The rows of a group lie close to one hidden flat surface of 5 dimensions, which may be shifted away from zero. Surfaces can cross.
Some rows, each with its group after it:
[ -9  40  15 -44   5  22  27  21  -5  -8  14 -26  14] | j_759
[  9  21  -5  18  28 -17  51  43  -2  -4  -6  40   8] | j_501
[ -1  37  -7   2  35 -24  53  51  -3   1  25  19  17] | j_371
[ -4 -24   8  -1   6  29 -21   2  14  -4  -9  10  -8] | j_501
[-21 -21 -18  26   5 -13  54 -25 -34   4  -2 -18   1] | j_759
[ 21  -7 -13  22  13 -15   9  13  -6   2 -65  35   2] | j_501
[ 12  12  15   6 -17 -18 -21 -23  29  24  22  25 -19] | j_501
[-10 -12 -18 -11 -24   1  -5 -15  -5 -32  15 -70 -35] | j_348
[  0  16  -2  32  10 -41 -10   7  15 -10  23  42 -13] | j_759
[  2 -20 -37  20  -5 -38  20  12   5   7  48 -38 -13] | j_371
[ -5  22  -7  -7 -22 -17  31 -11 -10 -24  32 -46 -23] | j_348
[-12 -10  -1   4 -15  -7 -29 -28   2 -11   2 -11 -16] | j_759
[ -2  56  38 -29   7   5  21  -2  -5  21  17  23  24] | j_501
[-2 23 27 -5 17 11 15 20 26 15 35 43  8] | j_501
[ -3  29  26 -27 -12  -2 -24 -31   2  35 -19   8  16] | j_759
[ 17 -34 -24   9   0 -19 -29   2   6  32 -45 -14  14] | j_371
[ 14  21  -7  19  22 -24  55  34 -16  -2 -20  36  12] | j_348
[ 16  18 -13   1   7 -50  24  20   0  45  25  -1  21] | j_371
[-21  18  -9 -10  33  -3 -12  37   5 -20  50 -11  17] | j_348
[ 25 -20 -34  23  16 -44  20  33   9  37  -9   3  17] | j_371
[ 14  44 -10 -11  23 -50  43  42  -7  34  29  -1  34] | j_371
[ -3   1 -15  12  38 -10  13  49  -7 -14  10  17  18] | j_348
[ 21  30  17  -7  -4 -19  16  -6  -2  32 -50  26  11] | j_348
[  0  68  32 -37   7  -9  14  13   7  21  22  16  21] | j_759
[  8  22  16  -2   2 -25   0  -7   9  47   2  30  20] | j_371
[ 12   6   9  21  -2 -15  -2   7  38  17  36  40 -24] | j_501
[  0  17   0   0  -7 -15  -1 -11 -19 -17  29   2   7] | j_348
[ -8  28  23 -33 -21  10 -28 -24   3   2  11 -22   2] | j_759

New rows. What belongs after each?
[ -7  18   5 -39  -7  26 -11  11   1 -25   9 -41  -5] | j_759
[ -1  35  22 -24  17  -8 -25   1   5  29  -2  19  32] | j_348
[-11 -12 -19 -12  29  11 -16  45  19 -10  -9 -38  -4] | j_348
[ 0 20 10 10 13 -7 26 26 17  4 30 30 -5] | j_501
[ 14  39  13   5 -24 -34  47 -23 -27  -1   4  16   0] | j_348
[ 10 -12   2  11  -2 -16 -11 -10  11  36 -15  17   3] | j_371
[ -5  13  -7   5  -6 -10  25   8   2 -26  43 -10 -22] | j_501
[  5  18   7 -17 -22 -10  14 -13   2   4 -11 -33 -15] | j_348
[ -6  -2   8   6  -2  13  -7   1  23  -6  36  10 -20] | j_501
[  8  35  16  -5  20 -19   2  10  -9  22  -3  46  34] | j_348
[ 13  26   6   8 -25 -29  37 -26 -22  -3 -13  15   0] | j_348
[ -6   8  -5  -1  23   2  11  26 -10 -20 -16   2   7] | j_371
[ -4 -10 -14   7  -9  -4 -14  -8 -11 -28   2 -20  -8] | j_348
[ -4 -29 -18  28  26  10  14  29   1 -25 -28  15 -11] | j_371
[ 14 -28 -34  25 -20 -44  12 -11  12  23  52 -33 -10] | j_371
[  1  38  10  -6   4 -17  34   6 -12   1   3  12   8] | j_501
[-16 -13 -34   2  13  -1  20  33   2 -50  38 -56 -22] | j_348
[-13   4   4 -13   0   2 -59 -18  -2  -4  14  -8  15] | j_348
[  2  38   3 -11  20 -16  32  34   0  10   8  11  15] | j_348
[-17 -14  -8  -3 -15   8   5 -35 -18 -11   2 -46 -10] | j_759
[-13  16   2 -32 -10  20   3   2  -2 -27  29 -51  -4] | j_759
[ -4  25  10   7  -3 -21 -16 -23 -27  -9  34  35  24] | j_348
[ -1  24  -5 -18  -9 -14  38  14   8  -5  11 -44 -22] | j_348
[ 24  -9 -18  -9  16 -27 -30  22  -1  47 -74   1  41] | j_371
[ -6 -19 -21  12   0  -1  -9   7  -6 -29 -10 -21  -8] | j_348
[ -6  13   3 -13  30  -3  -5  38   6   7   0  10  22] | j_348
[-11  -5   0 -29   5  35  22   5 -20 -14 -23 -52   6] | j_759
[  9 -33 -42  10  13 -15 -13  31  -5  -5 -39 -32   8] | j_371
[-12  42   6 -31  22  -8  11  33  11   9  38 -21  10] | j_348
[ 13 -41 -26  29 -22 -10 -23 -24  -9 -16 -66  -9 -24] | j_501
[-12  15  -1   8 -12 -24 -18  -6   7 -28  54  -7 -27] | j_759
[-15  14  37 -28   7  46 -18  -9  10  11   9  16  15] | j_501
[  6  49  19 -18  16  -7   5  26  14  10  10  33  16] | j_759
[ -8   3  -1 -24  -4   4 -32  -4   7  -4   2 -30  -3] | j_348
[  0   6  14   1   9   6  -6  -9   7  16 -22  29   5] | j_371
[-10   1  15 -23 -20  24 -18 -30 -13  -7 -12 -20   2] | j_501
[-16   9  -8  -5  18  -4 -25  15  -3 -17  44  -8  16] | j_348
[-18 -13 -27   4  24   4   5  41   2 -41  28 -32  -8] | j_348
[ -6  19  24  -7  -3   1 -12 -17   5  23   0  21   4] | j_371
[ 11  27  -5 -26 -28 -49 -17 -25  -1  39  40 -49  15] | j_371
[ 0 -5  0 22 20 -3 25 24  3  5  0 34  5] | j_371
[  4   9   4 -13  29  22  20  43  -1  -6 -35  11  16] | j_759
[ -5 -45 -22  20  -7   6 -12  -7   4 -20  -1 -26 -24] | j_371
